There are 4 nested groupings, the coarsest first. Each group lies inside one group of the grouping before and may be the whole of it. The rows also spread widely along 14 directions, which tell nothing about the answers.
Some rows, each with its group in each grouping after it:
[ -1  32  28  -7   8  -4 -17  23  11  12 -17  34  -1  -7  11  -4 -10  22
   3  -1   1  10  17   7   1 -13  20  -2 -12  -1  30  -1  -7  -4  17  48
 -15   7 -16   5  10]	k_665 k_14 lufi gaduz
[ 36   7  19  12  27  -6   3   8  -5 -16   3  10  12  -6 -24   8   4  -2
 -13  37   8   3  -3  -4  -9   4  11  25  14 -19  20  20  -6 -14  24  11
  -5 -12  -8 -10  10]	k_656 k_869 Til Vutam
[ 20 -15   1  24   6  26  38  11 -12   1  22 -28  16  -4  -8  18  15   6
  -4  -8  -1   3   8 -16  -1  -5  -5  -2  12 -34 -20  16  -9   9   5  -5
  11 -12  15 -25  -8]	k_978 k_826 Rero nemum
[-18 -20  10 -22 -22  16 -17 -10 -17 -16  -4   4 -23 -17  -6  29 -27  13
  -5  12 -10  13 -24   3 -20  27   5  -6  -2  -5   7  -1 -18  14   7 -16
   0 -13  -3  -6  22]	k_476 k_340 gen Lemas
[  5  14  12   9  -1  22   4  27 -38 -10   9  21   9 -17 -50   9   4   2
 -31  21 -24  -2 -16  -7 -11   7  13  12  -1 -14  23  24   6   8  42  14
  17   0 -23  -4  47]	k_978 k_256 Zurag basar
[ -6   9 -20   5 -19  -7 -12 -20 -20  27 -31   9  -4  15 -29   2   4   1
   1 -18  11 -38  16  -3   5 -15 -10   7 -15  33   1  19  -6  23  24   5
   4 -11 -39  10 -22]	k_665 k_17 Zame dopi
[-13   3 -19   7   7  -8 -30  -6  17   6  -3 -20  23 -29  10  13 -19 -19
 -38   2  29  20  14 -25  -8  27   6  -7  -5 -40  20  26 -47  -3  32 -34
  17 -23 -42 -13 -42]	k_476 k_340 rike Nulu
[-46   3  -4 -12 -38 -40  -7  30   3  -2  -1  30  -4 -10  18 -17 -30  12
 -15 -15   3  41   0 -28  19  20  13 -31  19  -1  10 -19   0  38 -14  18
 -19   0   2  24   9]	k_665 k_14 farif Sosad
[-21   8   0 -16 -19   6 -12   0  -3  16  -6  23  -7   0  12  24 -18  17
   3  -4  12   8  12   7  18  12  17   0  -9   7  21  -4  -9  11   3  33
  -7   0 -11  13   0]	k_656 k_663 ged sufaz
[-11   9  14 -15  -5  15  -7   5  11 -10  12  24  11 -27  11   6 -26  -5
 -26  -8  10  18  -4   4  12  20  17  -5 -15 -20  20   0  -5  -1   9  33
   4   1  -8   5   1]	k_665 k_17 tav Vubib
[ 11 -14 -10  -4  -9 -11  11 -13 -13  -1 -21  -7 -15  10   0  17  -2  -8
  10  13  28 -17   1  -5   0   6 -18   6  17   9  -5   5  -1  13   4 -18
   8 -26 -10   4 -16]	k_978 k_256 pelir berez
[ -6   0  -3   3 -14  18  15   4 -25   9 -16  -6   1   0 -16  -3   3 -11
  -8 -22   4 -30  -3  -4  -2  -5 -31  -7 -24  18  -1   4  13  33  13 -18
  15  -3  -1  -2  10]	k_656 k_51 podo nuzok
[ 10  44  31   4  10  -2 -29  26   1  -4  -2  41 -12 -14 -14 -12 -27   7
  -9   2 -16 -13  -8  -2  -7  11  11   1 -32 -14  30  10 -13   0  11  17
 -14   9   1 -11  18]	k_656 k_869 Til piv
[ 27  44   6  10   0 -26  -5  33  -9  -3  -1  39 -14  20 -16 -32 -16 -27
  -2   2  17 -32   1  -7  29  10 -21   9 -24   1  12  -5  24  13 -19   6
   1   0  26  -1  -2]	k_656 k_869 Dak Runop
[ 11  19  14  -2 -14   6  15  -1   4   9 -13  18 -19   1  14   7 -15 -13
  16 -25  26 -28  -2  -2  14 -10  -1 -13  -3  -1 -13  -3  14  -1 -11  12
  -5  -5   5  -6 -21]	k_656 k_817 fonut Dagag
[ 14   6 -12  13  16  18  52 -13   4  19   1  14  -2  -5  19   0 -25 -23
  -3 -50  12 -70  -3 -15  32  12 -19   4 -37 -17 -11  12  -5  11   3  12
  14  -6  15  15 -31]	k_978 k_256 pum Bir
[  8 -20  14 -15 -11  28  23  11 -15 -11   4  -9  -3  -6   5  22   3  -7
  -1  13  17  21  -8   8  -3   1  -6  -4  14 -13  -5 -11  18   2   1  -3
  15 -14  13 -10  19]	k_476 k_340 mirov nesu
[ -7  10   1   5  -3   8  14  26  -5   6  10  18 -13 -14   4  -5 -22   8
  -6 -21 -23  -6  -9 -27   0  21   9 -17  -8 -30   0  11 -22  17   6   4
 -11   2  11   3  14]	k_665 k_17 boson fom
[  2 -11   2  17  -6 -14  16 -11  -4  -7  28  12   9  -4 -25 -15  -8   9
  -9 -26  -9  -6 -13  -6   6  -4   3 -11  -2  12 -22   0  13  26 -26  10
 -18   6  35  -8 -15]	k_656 k_51 Mus Gole
[ -8   6  13  -9 -18  18  -9   0   6  21   8  17  -7  -6   8  15  -6  14
   8 -28   7  15  10  19   6 -18  18 -20  -9   5  -8  -8   9   0  -9  31
  -8   6   2 -10 -14]	k_476 k_757 sig sozin
[  3  -2 -10 -13   2 -22  -1  -6 -28  19 -29  39 -22  13 -15  25  -6  31
  22  36 -11 -14  -7  -2  -3  13  29  29  20  28  29  17 -16   5  36  26
 -27  -6 -29  37  33]	k_656 k_869 bavup ketot
[ 17   5 -23  -9  20 -24 -12 -30  11  16  39  47  22  11  -9  -9  -6  -2
  -8   7  29  -2   9  43  41  11  26  30 -29  40  18  -6  31 -16 -23  56
  -8  19  13  24 -45]	k_656 k_51 Mus fas
[-27 -25 -12  -3  -1 -30   0 -25  -4 -10 -15   2  32  -7  -7   8 -17   9
 -33   8  17  10   6 -12  15  18   1  18  10  19  27   3 -14  35  24  18
  -5 -14 -23  31  -3]	k_656 k_663 Vum muk
[  6   8  22   6 -14   1  19  20  -3 -27  13  20  -4  -7  -4   1 -24  -6
 -19  -7   5   2  -9 -24  24  22  -1  -2   8 -42  -2  -2  -5  18 -12  23
  -1 -15  24  -5   8]	k_665 k_17 tav Gaz
[  9  -6   7   1  20  -9  16  -7   9   7 -12   5   1   2  24  16 -10  21
  12   3  12  -7  10  -7   8   8   5  13   3  -8  12   4 -25   6   8  23
 -20 -10   8  11  -7]	k_656 k_51 Fenos gul
[  3   6   4 -13 -27  15 -19  50 -28   1  14 -10 -27  28  -6  -8  15  13
  18  21  -1  39  12  18  -4   5 -27 -16 -13   8   2 -28  23  26 -42 -21
   8   4  40 -25  24]	k_665 k_14 lufi lud
[ -8 -13   0 -21 -12  24  -1  -1 -32  28 -15  13 -36  19  -1  31  -2  42
  37   6 -23  -9   0  22  -8   2   4   7 -15  26   7  -8 -12  18   4  11
 -12   3   9  11  33]	k_476 k_340 mirov zom
[  0  28  12 -17  -2  -2 -41  19 -10   4 -31  15 -17 -15  -2   6 -10  -5
   1  24   5  -4  -5   5 -31   5   0  -7 -11   9  29  15  -4  -7  37 -20
   6  -4 -42  -4  15]	k_978 k_826 Rero nemum
[-31   2 -10   3 -40  17  17   3 -21  27  -4   7   6  -3 -12   5   2   6
  -6 -47   1  -9   6  -8  14 -18  -2 -24 -10  19 -12   1  15  37   6  15
   5   3  -8   4   0]	k_656 k_51 Mus fas
[  4  10   8 -12  11  30   2 -28  17  21   0  22  18 -28   7  11 -14 -19
 -14 -33  24 -23   0  28   6 -17  16  -1 -36   9   6  10  13 -23  25  33
  14   7 -26   1 -31]	k_476 k_340 mirov nesu
[  8  -6  -5   0 -10   0   7 -23 -15  11 -12   7   2  26 -17   8   8  10
   9  -8  18 -23  19  16  22 -16 -13  18 -10  31  -4  -2   9  21  -5  31
   1  -9   0  10 -19]	k_665 k_17 tav Gaz
[-19  -6  -4   1  -8 -20   0   5   1   9  -2  12   8 -10   0  -2  -5  22
  -8  -9  -5  22   7 -16  -3  -4  21 -14  20   3   3   7 -14  17  13  20
 -21  -2 -14  13  -3]	k_665 k_17 boson fom
[ 13 -24 -26  10  24  -7  24 -13  -6   9   1 -17  17  -6  -3   6   4  -5
 -10   9   9  -6   1 -14  -7  16  -3  12   7  -3   5  21 -18   8  25 -24
   0 -13 -10  10 -13]	k_656 k_869 Til piv
[-21 -25 -39 -21 -18  18 -12 -36 -36  42 -11   3 -11  17 -21  27   8  30
  19  -1  -9 -16   6  33  -6   2   2  13 -28  66  11   5  -4  24  17   0
   0   7 -24  25   2]	k_656 k_869 Til piv
[ 31   2 -37  11  15 -10  44  25   5  17  28   3 -15   1  19 -19  -5 -38
   6 -16  15 -17  -8 -32  15  30  -7 -14   6 -36 -26  12   2  -4 -17 -36
   3  -6  26   5 -32]	k_665 k_17 tav Vubib
[-31   3  28  -3 -11  -8 -24  -3   2 -23  -1  20  -1 -17  -5 -20 -42  19
 -22 -28 -20  -9 -12   4  -2  10 -19 -17 -44  18  13 -17  -6  46 -17  11
 -10   9  25  -2   6]	k_978 k_256 Zurag basar
[ 49 -19  -7 -12  46   8  19 -20   4   2  19   4   8 -26  -8  -6  19 -29
   3  25  14  -9 -30  30 -38  -4  11   5  -1  26  -3  18  36 -41  19 -24
   0  11  -4   0  -9]	k_656 k_51 Mus fas
[-13  16 -12 -13   8 -11   7  18  18  14  34  51   2 -31  24  -4 -37  -7
 -16 -14  -1  17 -16 -12  21  39  47 -13  -3 -20  19   4   0 -13   2  32
 -16  18  -1  27  -3]	k_656 k_663 Vum muk
[  0 -13 -15   7 -23  19 -18  -3 -38   0  32  -9  -1   8 -52  19  13  16
 -11  20 -11  15   0  12  -8   9  -1   6  -5   7  -3  11   0  19  -8 -10
  17  -5   2 -25   1]	k_978 k_256 pum Bir
[  5  20  -9   7 -24 -10   4  18   3  19   7  14 -21  15  10   2  -8  -1
  16 -21  19  -1  18 -20  25   3   4 -16   9 -22 -18   2  -8   8 -26  12
  -8 -11  11  -8 -34]	k_665 k_17 tav Gaz
[-22  -8 -17  -3 -44 -11  10  -8 -27  -7  14  25  -4   1 -32  -8 -19 -11
 -19 -24   4 -11 -22  -9  23  16  -7 -12  -5  25 -14  -7  29  42 -19   1
   3  -3  15  11   1]	k_656 k_51 Mus fas
[-12 -23   9  17   2  -1  19  18 -24  24 -47 -33  -2   4   0  22  24  47
  17  -1 -25  11  20 -31 -37 -30  -5 -12  38  -3   0  15 -39  37  49 -15
 -22 -19 -22   1  36]	k_476 k_757 sig sozin
[ -6 -20 -44 -17  -7 -15  24   0 -12  15   0   8 -21  14  21  -9 -18 -14
   9  -9  10 -18  -8 -10  20  40 -20  -3 -11  15  -5  -9   2  28 -14 -25
   0  -5  19  36  -9]	k_665 k_17 tav Vubib
[ 14  -8 -29  -5  -6  -3 -32 -38 -14  -9  20   8 -18   0 -42   2 -21 -18
 -14  13   7 -26 -22  10  -8  40  -6  15 -31  11  -2  20 -13   5 -12 -38
  12 -12  -6 -12 -35]	k_665 k_14 lufi lud
[  3   4  -8  -1   7 -13   5 -27  -2  19 -21  29  -7  -1  -5   5 -21  -3
   1 -17  10 -44  -4  -2  11   1   6  12 -15  16   3  13 -11   5  20  14
  -7  -8 -18  20 -20]	k_476 k_340 mirov zom
[-29 -38 -13  10 -26   1  21 -40 -28  -1 -18 -16  22  -2 -31  24  -1  21
 -21 -19   0 -15   0 -18   5  -2 -10   8   9  21  -6  14 -18  53  25   5
   0 -22 -17  12   1]	k_656 k_51 Mus fas

New rows, each followed by its group in each grouping:
[  8   8  23  10  44  25  13  27   0   8  -6 -10  35  -5  16  -3   8  20
 -17   5  -6  -1  30  13   3  -7 -21  19 -40  -9  42  -1 -12  13  29  32
  12   8   9   3  22]	k_978 k_256 pum Bir
[ 27  -3   5  -8  20   9  13  11  -6 -13 -11  -8  -3 -12  11  15  -2 -25
  -8  36  25  -5  -8  -4 -11  20 -13  12   7 -22  19  12  -1 -14  25 -20
  20 -21 -13  -2   8]	k_978 k_256 pum Bir
[ 33   5  18   1  12 -30  -5  -3  14 -17 -17   3 -10   1  -1 -15  -3 -15
   7  14  30  -6  -2  -3 -14 -11 -11  -2  15   2  -6   2   8  -7  -9 -14
 -10 -17   1 -15 -26]	k_665 k_14 lufi gaduz
[ -2  -1  -1   4  40 -24 -32  15  12  -8  14  -2  24 -22   6 -10 -12  15
 -29  37  -6  35   8  -3 -20  30   8   7 -11 -14  44  11 -34   1  19  -8
  -5   2  -7   1   0]	k_978 k_256 pum Bir
[-13  15  11  -4 -36  28  -7  -3 -10   7   1   8  10 -15 -25   7   1 -17
 -18 -33  20  -4   2  13   3 -25  -2 -22 -18  18  -7   3  32  12   4  12
  19   4 -19 -19 -12]	k_656 k_663 ged sufaz
[ 19  37  23  -5  11   5 -25 -10  19   9   0  41  -1 -19  -5  17 -15  -4
  -2   1  21 -11   3  16   2  -7  37   7 -12  -6  20  19  -2 -35  17  43
  -9   5 -29 -11 -24]	k_656 k_663 ged sufaz
[  5 -42 -35  -9   3 -22   3 -22 -12  -9  34   3   6  14 -14   0  -3   8
  -7  27   9  22  -5  14  14  35   3  20   5  23   1  -9   6  15 -25   1
  -7  -5  23  20 -16]	k_665 k_17 Zame dopi
[  1 -36 -23 -25   5  11  16  -8 -17   2   7  -1   0 -22  -3  21   7  -1
  -6  31  -2  24 -22   4 -28  22  24   1  27   8   9  16   1 -12  36 -13
   0  -5 -29  23  22]	k_665 k_17 boson fom
[ 34   1  28 -14  13 -26   9 -47  14 -19 -26  48  -9 -11 -11  -5 -23 -31
  -1  -6  35 -49 -28  22   3 -20   6  14   3  36  -6   0  40 -19  10  30
 -13 -10 -12  17 -22]	k_476 k_757 sig sozin
[ 42 -18  12  18  14  -1  21 -24 -10 -19   3 -18   7   6 -33   2  16 -10
   1  10  17 -24  -9   2 -13 -15 -22  14   7   7 -21  13  13   7  -7 -19
   0 -18  20 -26 -18]	k_656 k_51 Mus fas
[ 14   2  12  17  -7 -36  23   2 -18  -5 -47   9  -8   9 -19   3   2  -5
   2   5  16 -25  -2 -38  -2 -23  -6   5  45  -2 -10  13  -2  19  29  -3
 -11 -30 -20   8   7]	k_476 k_340 rike Nulu
[-11 -30   8 -11  10  12  24 -13  -6 -10  14  11  23 -14  -2  -2  -7  19
 -18  -9 -14   9  -8  17   5   5   2   7 -16  21  12 -12  10  23   6  39
  -7  12  17  26  21]	k_665 k_17 tav Gaz
[-27 -26 -35  -7   4 -19  -7  -9   2   0  26   3  16 -28   3  -5 -28   0
 -31   0  -7  25 -16 -13  -6  49  13  -9  -8   0  17   8 -24  21   8 -25
  -7   2  -4  21  -8]	k_656 k_869 Til piv
[  4  23   2   7   6 -15  17 -27 -13  19 -47  52  -9  -3 -18  18 -27   8
   1 -13  -3 -72  -7 -23  16   2  22  31  -2   9  23  35 -30   8  57  46
 -18 -14 -47  38   9]	k_656 k_869 Dak Runop
[ 21 -15 -19  13   0 -10  13  -2  -9   3  18 -16  -2  14  -8  11  10  -2
   7  13  22   5   7 -12   7  14  -6   6  18 -12 -14   9  -8   8 -18 -21
  -1 -18  18 -16 -28]	k_656 k_51 podo nuzok
[ 18 -17   4  11  23 -19  10 -22   7  -9  17   7  16 -21 -22 -14   2   0
 -11  -3  -2  -4 -15   7 -22 -17  10  -5   7  21 -11  11  15  -2   4   1
 -12   5   1  -4 -23]	k_978 k_256 Zurag basar
[  8  12  36 -26   1   2   5  -3  20 -20 -24  28  -9 -34  26  -8 -34 -40
 -12 -15  33 -16 -27   8  -6  -5  -5 -19 -11   1   4 -12  31 -14   9   4
   5  -5  -6   5  -2]	k_476 k_340 rike Nulu
[ -8  -2 -31  13  11 -22   1  -5   4  25   5  -1  29   4   2   1   0   7
 -17  -3  19  10  29 -11  21   9   9  12  -2   2  18  12 -21  14  15  12
  -3  -6 -17  16 -31]	k_656 k_869 Til piv
[ 15  -2  15  -7   6 -20  23 -11  11   2  -7  32 -12 -21   8  -4  -9  -5
  16  -9   8 -10 -27   0 -17 -18  28 -18  29  21 -16   3  26 -17   5  14
 -31   6  -5  12  -7]	k_656 k_817 fonut Dagag
[ 17  -4  12   6   4 -11  25 -18  23  -8  11  11  -1  -3  20  -3 -21 -11
   5 -28  31 -20  -3  -5  23   3  -7  -6  -3  -8 -20  -7   7   5 -33  14
 -12  -9  35  -8 -43]	k_656 k_51 podo nuzok
[-20  13 -21   2 -36  37  -3   9 -26  37  22  15 -29   4 -14  17 -12  16
  12 -40 -21 -20   2   0  11   9   4 -21 -36  -2 -15   8 -10  23 -15   1
   9   8   7 -12 -10]	k_978 k_256 Zurag basar
[ 17 -38  -4  15  30   8  34 -18 -22  -9  11 -17  43 -12 -46  -8  29   8
 -30   9 -18  -3  -7   5 -23 -19  -3  19   6  23   0  20  11  16  38   6
   1   2  -7   9  17]	k_665 k_17 boson fom
[ 26 -38 -41 -18  21  -2  28 -15 -11  15  12  -4  -3  -8  -1   6  18 -20
   9  28  14   4 -19  11 -22  15  12   6  22  22  -7  16  19 -22  21 -28
   1  -3 -19  25  -7]	k_665 k_17 Zame dopi
[ 10 -32  47  -9  33  -6  35   0  32 -21 -10 -14  -4 -35  50  -8 -12  19
  21 -13  -6  14 -22  -6 -43 -14  -6 -34  17  -1 -13 -15  -3   4  -8 -11
 -41   4  41  -7  11]	k_656 k_51 podo nuzok
[  2  18 -10 -16  -1 -11   0  -1  11  17 -17  28   2  -7  17  -6 -11 -25
  -6 -11  35 -12   7   4  17   0   7  -2  -8  11  13   4  15  -9  17  21
   5  -3 -29  23 -24]	k_665 k_17 tav Vubib
[ 12 -35  10  -8   4  11  12 -13  12 -30  23 -26   8 -27   4  -1  -3 -14
 -13  -1  13  27 -19   4 -26   6  -9 -21   9 -12 -22  -2   7   2 -15 -28
   2  -9  21 -23 -18]	k_665 k_17 tav Vubib
[-11 -27 -32   0   5 -30  10  -1  -3  -2  16   4  20 -11   3   8 -12  -7
 -32  18  16  34  -3 -21  13  38  18   7  30 -17  14   7 -13  11  18  -6
  -1 -17 -13  26  -7]	k_476 k_757 sig sozin
[ 16 -20   7   6  22  16  36 -34   7  -3  16  14  -1 -25  -1  19 -25  10
   2 -20 -14 -32 -25  -8  -4  16  21   9  -7 -16  -9  21 -27  -3  10  19
 -20  -3  13   4  -8]	k_656 k_869 Dak Runop
[ -6  -9  25  -8 -24  24  17  -9  -3  -5 -16  -8  -4 -12  -2  -4  -1  -3
   3 -42   6 -14  -6   7 -11 -33 -23 -29 -12  19 -26  -9  22  26  -5   4
   2  -2   8 -13  -4]	k_665 k_17 tav Vubib
[-30   3 -19 -14 -47  17 -12  33 -48  12   3  10 -17   6 -28  20   0   7
  -8  15 -10  23  -5  -6   3  25   3  -9   3   8  17   0   8  33  10 -12
  13  -1 -12   5  44]	k_656 k_663 ged sufaz
[  4  31  -4  10  -4  -9   1   6   2  13   0  29   3 -13 -11  -8 -15 -21
 -16 -23  16 -26  -3 -17  13   3   8  -6 -11  -9   4  20   2   2  16   9
   2  -3 -18   0 -20]	k_656 k_51 Fenos gul
[ -9 -38  29  -7 -11  -7  46   0 -11 -19 -12   4  14 -19  -7  -3  12  21
  -3  -9 -12  25 -18  -7 -19 -35   9 -19  48  26 -17 -12  30  26  15  33
 -24   0   5  19  38]	k_665 k_17 tav Gaz
[ 29  11  17  13 -19  20  10  18 -29 -20   6  -5 -12   2 -48 -13  11 -27
 -10  -5   0 -21 -16  -7 -13 -13 -29 -10  -5  -8 -25   9  28  18  -7 -27
  18 -10  15 -35   9]	k_665 k_17 tav Vubib
[ 24 -16  23 -12  45  14  -5 -23  20   8  -8 -14  -5 -11  27  -1   1  19
  26   1  -1 -15   3  39 -37 -19 -16  -3 -36  30   6  -4  -5 -11  -3  -4
 -14  12  18 -10 -19]	k_978 k_256 pum Bir
[ 14 -15  -7   9  -1 -12  40   5 -18  -2  14  16   5   7 -17   1   4   3
   0   4   2   0  -8 -12  17   2   9  10  25   3  -8   1  16  15  -4  21
 -11  -4  19  14  11]	k_656 k_869 Dak Runop
[-11  16   4  12   9 -13  -6   6  10   4   3  13  25 -15   5 -14 -20   2
 -26 -23   4  -6  13  -9  13   3  -1  -5 -24  -4  15   6  -8  17  12  18
   1   4  -5   5 -20]	k_978 k_826 Rero nemum
[ 14 -15 -31 -25  19 -20   6  -1  -9  34  -8  19 -16  17  17  -8   9  -4
  25  16  13  -4   0  30  -2   3  -1   6  -6  52  10 -13  32  -5   3  -8
 -10  11   1  38  -1]	k_476 k_757 sig sozin
[-24   9 -18 -19 -14  -3  -9  -9  -2  20 -10  28  -3 -31  -2 -15 -18 -26
 -16 -32   8 -20 -19   8 -12  -3   4 -29 -25  39   5   8  27   6  24 -10
  11  13 -38  21 -13]	k_978 k_256 Zurag basar
[ 12 -10 -24  13   9 -36 -14  -3   7  -7  33  -4   0  -1  -8 -12 -10  -7
 -10  15  14  15  -1 -11  -1  27  -1  -5   7 -10  -7   8 -11   5 -28 -30
  -4 -10  18 -14 -46]	k_978 k_256 pum Bir
[ 24   7  16   2   6  24  34   5 -11  16  -9   7  -5 -19 -16 -13  19 -21
  10 -29  -3 -36 -17  13 -30 -47 -10 -24  -7  29 -24  10  48  -6  20  -7
   9  12  -8  -9   4]	k_978 k_256 pelir berez
[  3 -41 -15  28  18 -23  52 -37  -3  15 -18 -22  28   3  -6   8  16  22
   2 -23   6 -23  15 -22   1 -32  -5   8  30  20 -21  17 -14  28  23  12
 -15 -17 -11  18 -31]	k_978 k_256 Zurag basar
[ 24   8 -26  -1   6 -39   9   4  25  30   9  14 -29   9  34 -11 -10 -14
  38 -12  30  -4   3 -12   6   5  11 -22  16   1 -25   3   2 -16 -34 -21
 -27  -2  18   0 -57]	k_656 k_869 bavup ketot
[ -4   1  -9  -3  10 -19  -4 -13   8   4  -9  17   0  -8  12 -10 -32 -13
 -14 -16  14 -24  -4  -6  12  20  -9   2 -26   3  10  -1 -10  13   3  -6
  -1  -5   3  16 -23]	k_476 k_340 rike Nulu
[-16  -8  18 -19   1 -37 -27 -21  12  -8 -27  25  10 -26   1   8 -10  22
  -5  23  12  29  -9   7 -26 -10  35  -5  31  34  25   6  -2  -4  30  26
 -32  -3 -41  18   5]	k_656 k_51 Mus Gole
[-17 -41 -18  -8  -8  46   3 -12 -22  12   8 -48  32 -19 -19  26  31  15
 -21   6  -2  40  11  17 -34 -10  -2  -8  -2  12   5  14  -8  14  35 -21
  25  -4 -34 -13   7]	k_665 k_14 lufi gaduz
[  4 -19 -26 -29  13  31   0  -4 -17  13  17   7  -6 -12   3  22  -2   0
  -1  27  -5   9 -12  23 -10  40  13  13 -20   5  25  10  -7 -12  22  -4
  11   5 -13  21  17]	k_665 k_17 tav Gaz
[-32 -25 -13 -17 -24   3 -25  -7  -7   0  -4 -26  -7 -24  -2  -5 -12   0
  -8 -13  -5  21 -15   1 -41  10 -18 -39 -15  27  -4  -3  -6  33   0 -61
   0   0  -7 -11  -4]	k_656 k_869 Til piv
[ 18  -4  16 -16  -2  31  -7 -22  -1 -16 -22 -14 -23  -9  10  42 -23 -15
   7  15  29 -25 -10  -2 -10  27 -15  11  -9 -25   7  15 -27  -5  11 -25
  13 -31 -12 -21 -10]	k_656 k_663 Vum muk
[ 28   4  13  20   3   4  42  -8 -10  -2  10  27  -6  19  -7  26 -14  14
  10  -4  10 -32   2 -12  42   9  15  30  12 -26  -7   6  -8   4 -12  54
 -14 -14  27   3  -8]	k_656 k_817 fonut Dagag
[  9 -17  -8  -1  15 -21  -1 -13 -11  19  -5  11  -8  10 -11   1   8  26
  19  10 -10  -1   1  12 -15 -13  12   7   6  35  -1   1   0   5   5   4
 -24   6   3  13  -1]	k_476 k_340 rike Nulu
[ -1   9 -12  18  13 -22  -1  27  -8  10  12   9  33  -2 -20 -14  14   8
 -28  12  -1  28  22 -16   8   1  15   7  12  -9  23  14  -7  12  25  22
  -3   1 -17  11   2]	k_665 k_17 tav Gaz
[ 31  21 -16  24  13   2   0  -5 -11  30   9   6   1  12 -34  -5  14  -6
   6 -11   3 -35  13   2   0 -15  -1  10 -21   8  -7  27  -2  -3   7  -7
   1   2  -6 -17 -32]	k_656 k_869 Til piv
[  3   0   7  -4   6  -3  -8  -7   7  -6  -4   4   4  -2   9   7 -22   3
  -7   4  17  -2   6   2  10  19  -7  10 -18  -6  19   0 -17  11  -2   9
  -4 -10   8  -2 -12]	k_656 k_869 bavup ketot
[ 11 -32  10  -2  -3  13  21 -27   1  -1   6 -20  -6  -3   3   9   6  12
  21 -20   7  -5  -8  13 -17 -19 -13 -17  -1  21 -32  -6  10  14 -24 -11
 -14  -3  32 -19 -20]	k_656 k_51 Mus fas
[  4 -17 -25   2   1  -7  13 -24  10   8   9 -12  11 -25   3   5  -3 -26
 -12 -14  28  -2 -11 -13 -11   8   5 -17  11  -3 -16  21  -2  -4   9 -31
   4 -13 -18  -5 -42]	k_656 k_51 Mus fas
[ 33  -7 -14  -5  35 -20  16  -8   1  11   1  11   9   6   3 -14  13 -17
   5  21  26 -15   3  24   2  -7  -7  17  -5  35  10   0  33 -15   5   5
   4   4   0  20 -20]	k_978 k_256 pum Bir
[-13 -20  16 -17   5  -3  24  -8   2  23 -36   5  10  -8  28  18  15  35
  22  -5   8  16  16  16 -13 -43  15  -8  27  40  10  -8  11   6  31  46
 -18   2 -26  28  12]	k_978 k_256 pelir berez
[  4  -7  -3 -22  11 -13 -17 -25  13  -5 -32  -9  17  -9  19   1  -5 -29
 -14  17  56  -4  12  26  -3  -2 -26   9 -14  33  26  -5  17  -2  19 -10
  24 -16 -33  12 -33]	k_978 k_256 pelir berez
